The rows are grouped in 4 different ways at once. Each group adds its own fixed numbers to the row, and there is some noise. The rows also spread widely along 17 directions, which tell nothing about the answers.
In the rows, zero is written as 128.
Known rows, each followed by its group in each grouping:
[142 143 100 126 189 127 103 149 133 157 135  80 135 149 125  95 146 145
 108 104 100  95 136 155  86 127 143 124 168 179 114 121 140  91 102 131
  92] => K402 K (4) K598
[ 81 112 171 174 126 142  97 158 118 170 115 127  98 143  80 137  68  95
 118  93  65 135 160 188 169 160 116 101 176  97 165  78 109  83 152 173
  84] => K181 B (3) K449
[ 57 112 136 157  61 104 125 161 127  90 139 186 107 125 146 130 135 126
 138 162 130 126 133 111 184 147 158 175 118  64 151 130 120 137 131 143
 123] => K181 H (1) K148
[128 114 165 106 105 101 127 135 117 134 152 185 128 178  98 182 118 179
 120 111 152 131 110 114  84 116  96 118 135 133 115 176 122  75 148 175
 125] => K214 H (0) K221
[151 133 162 155 133 172  97 119  95 126 143 143 133  99 125 116 153 138
 167 124 153 125 116 154 162 138 155 101 148 108 154  48 140 100  99 159
 118] => K768 B (4) K283
[125 187 132 128 148 108 127 124 141 123 124 122 104 123 104  94  91 148
 126 120 144 128 127 117 161  92  94 154 118 129  97 116 132 164  78 139
 118] => K768 Q (1) K821
[109 187 181 136 138 143 120 159 114 168 124 101 106 164 114 122 137 125
 127 121  46 143 126  76 146 100 133 121 111 163 110 149 162  93  82 121
 137] => K402 K (0) K598
[127 128  92 145 155 139 111 158 141 136 113  77  85 115 124  99 163  94
 162 114  77 138 125 117 218 127 193 113  86 152 146 122 155 128  59 106
 157] => K214 Q (2) K148
[ 99 138 111 122 165 179 167 151 164 172  98 103 112 131 129  74 101  96
 133 132  68 138 122 139 124 127 165 111  99 181 149 179 118 151 144  47
 146] => K214 K (3) K283
[104 100 142 155  79 110 109 129 113  89 152 196 106 136 163 126 142  94
 132 190 140 135 139 133 203 139 168 160 139 102 176  70 102 126 114 141
 150] => K768 H (2) K449
[130 129 184 147 117 153 159  77 105 118  72 104 118 123 175 116  89  89
 114 184 109 165 134 101 115 145  77 109  78 101 144 115  95 155 165  72
 138] => K768 Q (2) K221
[115 105  99 200 108 131 149 148 135 125 131 147 167  98 171  90 173  75
 157 154 142 116 133 186 152 152 206 129 152  90 161 113 139 132 131 116
 146] => K402 Q (3) K821
[159  47 143 123 130 180 108 123 107  98 102 112  44 148  94 171  97 121
 101 168 156 136 121 174 186 142 120 126 120  85 156 150 120 118 133 143
 107] => K402 H (3) K449
[113 132 108 140 170 204 144  85 157  98  82 114  71 149 164 123  98  77
  79 164 122 106 149 132 167 141 139 158 112 119 137 146 149 139 124 145
  98] => K402 B (4) K148
[113 135 208 125  88 190 110 100  99 126 162 189 131 146 125 193 119 167
 118 134 120 119 119 117 108 136 139 142 171 144 158  85 113  53 166 165
  97] => K402 Q (3) K449
[ 98 150 156 138 174 191 108 131 155 131 109 159  85 123 132 102  75 134
 113 117 147  79 164 193 127 157 119 156 144  84 140 155  97 160 120 159
  63] => K181 K (4) K598
[145  82  86 129 153 104 159 101 139  91  87  75  97 151 181  88 138 113
  92 184 159 130 114 109 111 153  99 120  57 133 125 181 141 135 128  96
 137] => K181 Q (3) K148
[ 98 166 127 152 132 172 191 140 163 158 110 107 139 167 116 139 112 102
 104 137  93 138 119 141 110  75 117 111 132 153  90 155 196 129 148 131
 163] => K181 B (3) K221
[153  70  83  74 154 189 112 122 121 133 121  69 116 132 101 121 132 165
 133 102 128 132 101 137 105 147 121  97 118 180 162  64 134 117 142  91
 146] => K181 H (0) K221
[114 105 127 122 104 166 116 151 124 131 156 178 128 109 101 156 164 176
 176  66 161 101 110 123 152 158 183 120 121 125 161 148 145  83 106 170
 131] => K402 Q (2) K598
[130 183 120 165 171  47 131  91 162 139 108 137 111 140 163  64  89 100
 109 142 117 137 148 110 147 134  95 119  87 139 111 151 101 146 103 160
 134] => K181 Q (0) K148
[142 189 149 156 141 119 143 116 123 144 133  83 142 122 119 120 112 120
 111 186  82 152 119 140 124  64 127 131 153 137  93  88 137 140 136 105
 136] => K768 H (1) K598
[131 118  72 148 145  36 130 139 133 110 148 115 146 147 159 101 164 125
  99 153 136 102 133 126  99 143 151 147 142 143 105 142 139  80 128 156
 102] => K768 B (4) K449
[116 138 124 178 153 182 174  90 164 154 112  80 133  97 116 141 121 166
 145 161 112 154  82 131 119 109 159  63  71 137 115 162 179 126 185 131
 200] => K214 Q (1) K148
[141 148 130 131 126 134 110 142 127 127 121 104 141  80 112 139 123 161
 154 100 146 121 143 165 115 127 113 130 155  70 113 101 112 193 130 130
 118] => K402 Q (1) K821
[161 147  90  67 140 161 129  93 138  90 137 166 103 143 143 135 140 113
 116 126 162 128 125  93 186 104 150 171 122 176 138  96 133 159  74 126
 140] => K402 B (4) K821
[134 136 171 131  89  83  92 175  87 126 165 142 123 106 128 135 168 164
 172 136 103 149 113  81 157 127 167 132 105 108 138 126 101  96 102 113
 135] => K768 Q (1) K221
[138 152  89  61 133 143 112 142 142  91 129 132  97 128 116 135 140 127
 132  92 137 103 140 110 162 117 128 184 126 153 114 112 127 186  71 126
 115] => K181 H (1) K449
[162 149 133  97 117 103 125 149 113 128 127 121 164 161 149 129 187 105
 150 104 135 143 137 118 107  98  92  93 137 166 111  86 155 171  69 113
 184] => K214 K (3) K283
[121 175 135 149 117 134 171  84 136 116 124 149 159  85 122 120 124 148
 150 117 164 121 112  98 123 119 140 152 106 111 100 144 158 129 134 149
 105] => K768 Q (0) K821
[159  75 113 145 160  67  97 150 111 134 121  95  84 124 127  88 136 127
 136 135 118 138 110 131 161 178 149  96  72 133 155 166  89  84 115 120
 120] => K181 Q (1) K449
[177 150 162 132 115 112 116 105  96 110 142 157 156 111 143 111 140 149
 159 139 205 146 113 152 122 106  83  96 144 101 119  57 117 177 106 129
 163] => K214 B (1) K221
[115 128  85  90 105 143 182 140 137 125 109 111 148 131  99 132 141 112
 133  99 131 128 116 108 127 101 138 148 126 159 103 150 171 145 123  86
 108] => K214 K (3) K283
[136  99  94 113 160  97 108 140 151 140 165 190 143 158 122 136 177 154
 150  67 146  93 117 126 105 167 190 106 120 187 152 174 124  44 112 197
 128] => K214 H (2) K283
[119 132 112  92 107 181 209  68 152 110 117 187 120 122  94 168  83 118
 113 128 169 130  97  98 161  96 144 162  99 160 126 184 147 116 155 127
 105] => K768 Q (4) K598
[117 117 115 167 177 132 114 137 119 145  77  65 129 132 146  65 138  91
 142  75 115  97 150 161  95 191  94  87 123 124 146 100 146 112  97 136
  98] => K214 Q (0) K598
[130 124 142 140 172 178 119 147 138 164  99  86 119 158 107 140 126 102
 133  78  91 123 146 161 112 139 106  70 133 138 142 114 164 116 115 155
 151] => K768 B (0) K821
[150  86 125  99 116 134 135 127 131  97 120 145  87 143  82 206 123 139
 125 116 167 128 122 128 158 120 117 126 100 101 117 189 142 132 128 178
 135] => K768 H (1) K449
[138 157 134 152 183 161 102  99 149 102 134 165  91 133 175  82 133 117
 124 152 166 105 138 142 171 153 155 142 100 125 149 120 129 133  75 180
 127] => K181 B (3) K821
[153 123 151 127 152 146 172  74 108 137  84  91 112 162 112 103  76 108
  90 152 145 151  97 124 116 104  49  95 107 169 120 116 144  99 128  98
 117] => K768 Q (4) K598
[ 81 192 177 130  95 161 155 111 136 105 139 232 154 153 182 143 144  98
 123 145 136 100 142 101 116 115 152 182 146 136 125 136 130 132 125 145
 107] => K214 K (1) K283
[127 123  91 187 129  82 133 128 138 141 125 113 168 121 165  95 168  98
 155 126 120 138 137 146 131 156 146  74 121 137 143  92 145 139 124 156
 205] => K402 Q (3) K449

New rows. What belongs after each?
[139 157 147 114 108  77 126 163 108 134 115 105 107 129  88 180 138 108
 136  99  85 157 144  90 170 106 120 129 112  88  92 168 149 134 100 148
 106] => K214 B (0) K598
[136  95 133  79 116 170 165 111 114 112 103 161 116 149 110 119  93 121
 109 103 190 108 106 144 113 133  79 147 134 149 142 142 114 118 125  88
  72] => K181 Q (4) K598
[139  63 119  95 135 165  78 170 112  85 124 108  75 128 139 149 156 168
 121 140 149  88 143 150 111 181 151 167 132  72 152 167 101 122 127 128
  64] => K402 H (3) K283
[151 100  33 126 161  45 107 114 131 102 100  67 122 109 157  58 134 121
 124 121 167 124 146 138 137 171  91 116 107 121 138  79 108 181 100 120
 135] => K402 Q (1) K598
[102 151  98 119 116 163 172 152 165 134 130 169 158 178 188 139 172  68
 118 124 103 101 147 127  93 111 159 148 150 183 132 153 153 141 124 111
 180] => K402 Q (0) K221
[176 117 105 162 137 114 156 132 130 149 127 108 162  86 114 147 160  94
 154 146 127 150 119 185 154 103 194  88 133 105 115 153 142 143 142 117
 149] => K214 K (4) K598
[165 119  64 110 161  91 146  67 141 100  76 107 155  77 159 128 135  78
 134  91 142 120 172 109 121 186 138 130  89 104 126 139 102 169 144 145
  79] => K768 K (4) K283
[137  86  69 140 149 111 155 128 146  97 108 110 111 152 183  96 169  74
 107 172 142 120 121 125 146 148 162 124  82 140 141 169 150 124 118 107
 150] => K181 B (1) K148
[152 189  98 129 155  71 153 102 153 121  97  65 149 130 146 156 129  83
  96 125  89 138 177 110  98 104  87 127 126 124  63 130 154 183 131 162
 132] => K768 B (3) K449
[ 59 104 123 146 103 163 117 164 141 136 147 113  93 106  94 166 136 188
 154 131  78 128 107 102 165 152 195 125  88 117 156 144 154  83 164 153
 155] => K768 Q (1) K449
[150 157 175 145 129 127 122  79 124  99 124 175 123 158 202 132 137 100
 108 197 162 133 142 141 119 121  90 122 128 113 132  91 109 159 120 152
 154] => K214 Q (0) K283
[127 126 126 124 121 152  94 142 101 131 140 129 155  99 159  65 164 123
 181 108 120 130 133 132 139 155 162 115 142 153 180  23 106 149  92  73
 148] => K214 K (3) K221
[141 127 140  85 118 108 119 151  83 131  91  85 127 145 117  95 113 132
 124  82 129 126 144 104  90 136  48 141 145 124 112 107 112 153 100  72
  74] => K402 K (0) K221
[157 103 173 114 141 122  82 164 100 147 126 107  91 141 108 169 122 109
 118 142  64 146 147 144 153 131 153 115 138 115 152 138  77  95 135 109
  89] => K768 K (1) K283
[118  94 108 131 104 150 140 129 128 111 125 126 124  89 156  86 138 138
 161 161 154 132 112 132 141 145 150 121 106 114 170 103 112 165 137  63
 166] => K768 Q (0) K148
[166 186 137 172 124  89  96 173 119 120 141  71 160  67 121 160 193 136
 172 128 107 117 154 166 127  88 171 143 172  35  56 123 157 182  94 158
 105] => K214 H (0) K148
[123 146 188 161 120 114 131 146 107 120 106 114 160 110 194 109 150 132
 137 144 134 106 155 147  34 173  89 119 121  54 116 162 103 151 147 114
 100] => K181 Q (3) K598
[109 153 145  96 134 201 151 105 165 104 106 150 117 153 130 210 133 148
 121 104 141 109 144 103  89 121  93 128  98 117 101 171 173 163 137 201
 157] => K768 H (4) K283
[182 109 133 132 160  63  62 140 107 122 157 103 109 173 158 137 183 141
 110 159 113 147 128 126 140 129 123  81 125 151 135  79 128  83  83 170
 164] => K181 B (4) K148
[144 218 148 110 136 104 148 142 138 135 132 160 142 115 135 140 140  75
 144  88  78 118 154  83 139 103 165 164 124 154  90 189 112 142  91 125
 101] => K768 B (1) K449
[ 95 116  63 174 143  67 147 100 144 152 115 100 163 120  97 101  93 124
 108  94 104 115 136 143 109 162 138 126 158 142 121 103 132  74 181 173
  79] => K402 H (2) K449
[ 98 134 114 117 169 137 129 116 157 171 108 103 121 112  88 106  51 156
 120  71  98 115 149 150  90 158  99 110 136 148 149 125  85 122 168 125
  88] => K768 Q (2) K598
[138 115 145 129 133 137 106 143 132 129 142 150 115 141 115 185 136 124
 125 126 111 114 142 167 127 129 164 132 158 117 133 145 109 108 139 164
 115] => K214 H (2) K449
[107 104 133 150 123 171  99 152 121 103 146 140 139 103 158 143 191 154
 152 117 140  86 136 144 120 187 201 147 133  78 157 113 148  92 133 165
  94] => K181 B (2) K821
[141 160 158 177 122  92 104 177 119 119 146 105 124 137 131 140 172 128
 132 173 113 134 131 162 159  83 147 141 150  70  84 116 161 146  79 159
 142] => K181 H (2) K821
[144 159 174 135  95 161 168 126 101 148 160 194 200 121 124 119 170 156
 172 101 185 112  90 129  82 106 147 108 155 152 118 142 162 100 120 120
 145] => K402 K (0) K598
[170  79 109 114 131 110 102 146  91  87 109 120 107 188 178 105 175  46
 103 158 153 120 142 157 153 137 102 131 153 140 162  76 121 138  60 100
 140] => K402 H (1) K598
[150 127 140 139 100  92 121 143 110  93 151 122 143 126 159 119 173 174
 137 191 181 132 108 145 101 108 104 126 131  90  97 101 139 177 116 122
 180] => K181 H (2) K449
[155 138 231 138 110 180 148  91  98 123 121 160 121 137 114 162  93 149
 116 148 164 129 101 139 101 112  88 121 132 102 112 164 120  86 146 133
  72] => K181 Q (3) K148
[106  85 141 116 106  78 102 189  93 129 145 131 124 149 110  97 143 203
 147 104 154 110 106 117  70 159  97 126 129 110 131 152 116  86 122 119
 103] => K214 H (0) K221
[150 139 139 141 130 159 173  91 136 133 110 120 149 100 136 143 117 104
 136 149 135 145 125 144 118 116 132 102 111 123 130 139 131 151 156 109
 152] => K768 Q (3) K598
[173  70 170 121 128 141 108 157  84 118 134 141  68 133  92 111 134 145
 149 147 171 142  83 145 193 134 145 111  89 110 159 168 112  87  79 102
 114] => K181 H (2) K598
[148 140 127 143 145 163 128 115 117 125 106  93 134  83 101 126 127 135
 161  92 159 122 131 158 141 134 113  97 128  85 121  92 158 157 114 152
 119] => K768 B (1) K598
[149 191 138  96 164 161 136 150 143 149 135 142 161 103 128 102 159 125
 168  58  98  97 125 107  90 126 181 151 122 177 113 168 119 132  86  97
 105] => K181 H (2) K821
[124 138 170 151 152 165  69 158 109 138 148 111 113  90 140 115 165 164
 163 136  81 124 128 127 154 160 205 128 111 103 154 105 115 104 106 127
 111] => K181 K (4) K821
[183 141 160  92 125 137 119 108  97 138 137 131 177 126 116 152 144 128
 140  81 137 126 133 141  82 123 104 107 170 167 120  71 113 123 121 120
 104] => K181 K (3) K449
[114 183 177 100  95 155 136 117 122 136 136 163  96  95  54 148  61 152
 141 113  96 155 111  89 205  79 143 181 128 121 112 127 102 136 120 108
  70] => K181 H (2) K148
[131  90 136 121 167 161 105 136 127 133 125 146  71 164 127  92 136 109
 144 107 117 122 106 103 176 157 159  99  74 191 187 152 121  63  71 125
 151] => K768 H (1) K148
[140 152 226 147 123 182 124 136  91 160 113  93 121 132 132 116 128 140
 155 154  96 172 101 130 123 109  82  56 102 130 143  79 133 143 112  77
 196] => K181 Q (2) K598
[104 139 194 155  87 173 138 108  84 122 123 158 138 124 133  92 109 123
 140 162 144 137 106 135 139 130 103 134 143 105 156  53 127 121 132 100
 114] => K181 H (0) K598
[163 133  88 131 131  88 159 103 117  87  98  94 144 108 163  81 176 116
 150 143 193 126 116 102 128 132 110 125  75 119  89 141 173 188  85 108
 153] => K214 K (0) K449
[114 119  79 108 109  46 140 135 142 151 162 121 155 134  83 131 114 183
 124 113 124 150 119 113 110 104 120 111 141 174 114 110 131 115 158 136
 159] => K768 K (3) K449
[146 101 130  94 146 104 101 146 106 125 134 102 121 153 134 121 155 178
 123 115 135 120 121 102  75 152 116 120 108 151 127 154 121  91 115 115
 107] => K214 K (3) K221
[154 122 147  84 109 173 110 162 117 106 141 168 104 109 115 159 153 171
 160  96 182  95 126 139 132 135 142 162 138  88 127 174 112 151  98 131
  91] => K402 Q (0) K283
[125 133 121 109 151 142 101 120 148 122 139 150 128 107 143 161 135 165
 138  91 127 104 150 118 101 178 158 131 108 107 141 148 102 121 158 182
 108] => K181 B (1) K221
[126 128 162 174 135 151 127 158 105 125 129 122 149 131 144 110 180 164
 147 112 166  84 115 141  68 166 137 114 132  85 106 179 176  69 118 172
  86] => K402 B (3) K283
[125 171 144 150 121 135 136 127 135 162 161 158 166 123 111 138 109 121
 124 123  97 134 133 162 126  95 161 131 188 143 123  83 120  98 157 145
 107] => K181 B (3) K221
[ 90 142 159 146 100 119 153 148 125 121 116 146 124 131 139 119 107 162
 125 150 140 126 125 111  88 130  93 147 109  71 100 191 123 154 154 128
 126] => K402 H (4) K221
[175 146 150 134 146 165 165 109 119 121 101 138 184 113 181 103 165  90
 156  96 173  95 132 154  44 145 123 112 131 132 116 160 126 144 116  99
 109] => K214 Q (3) K221
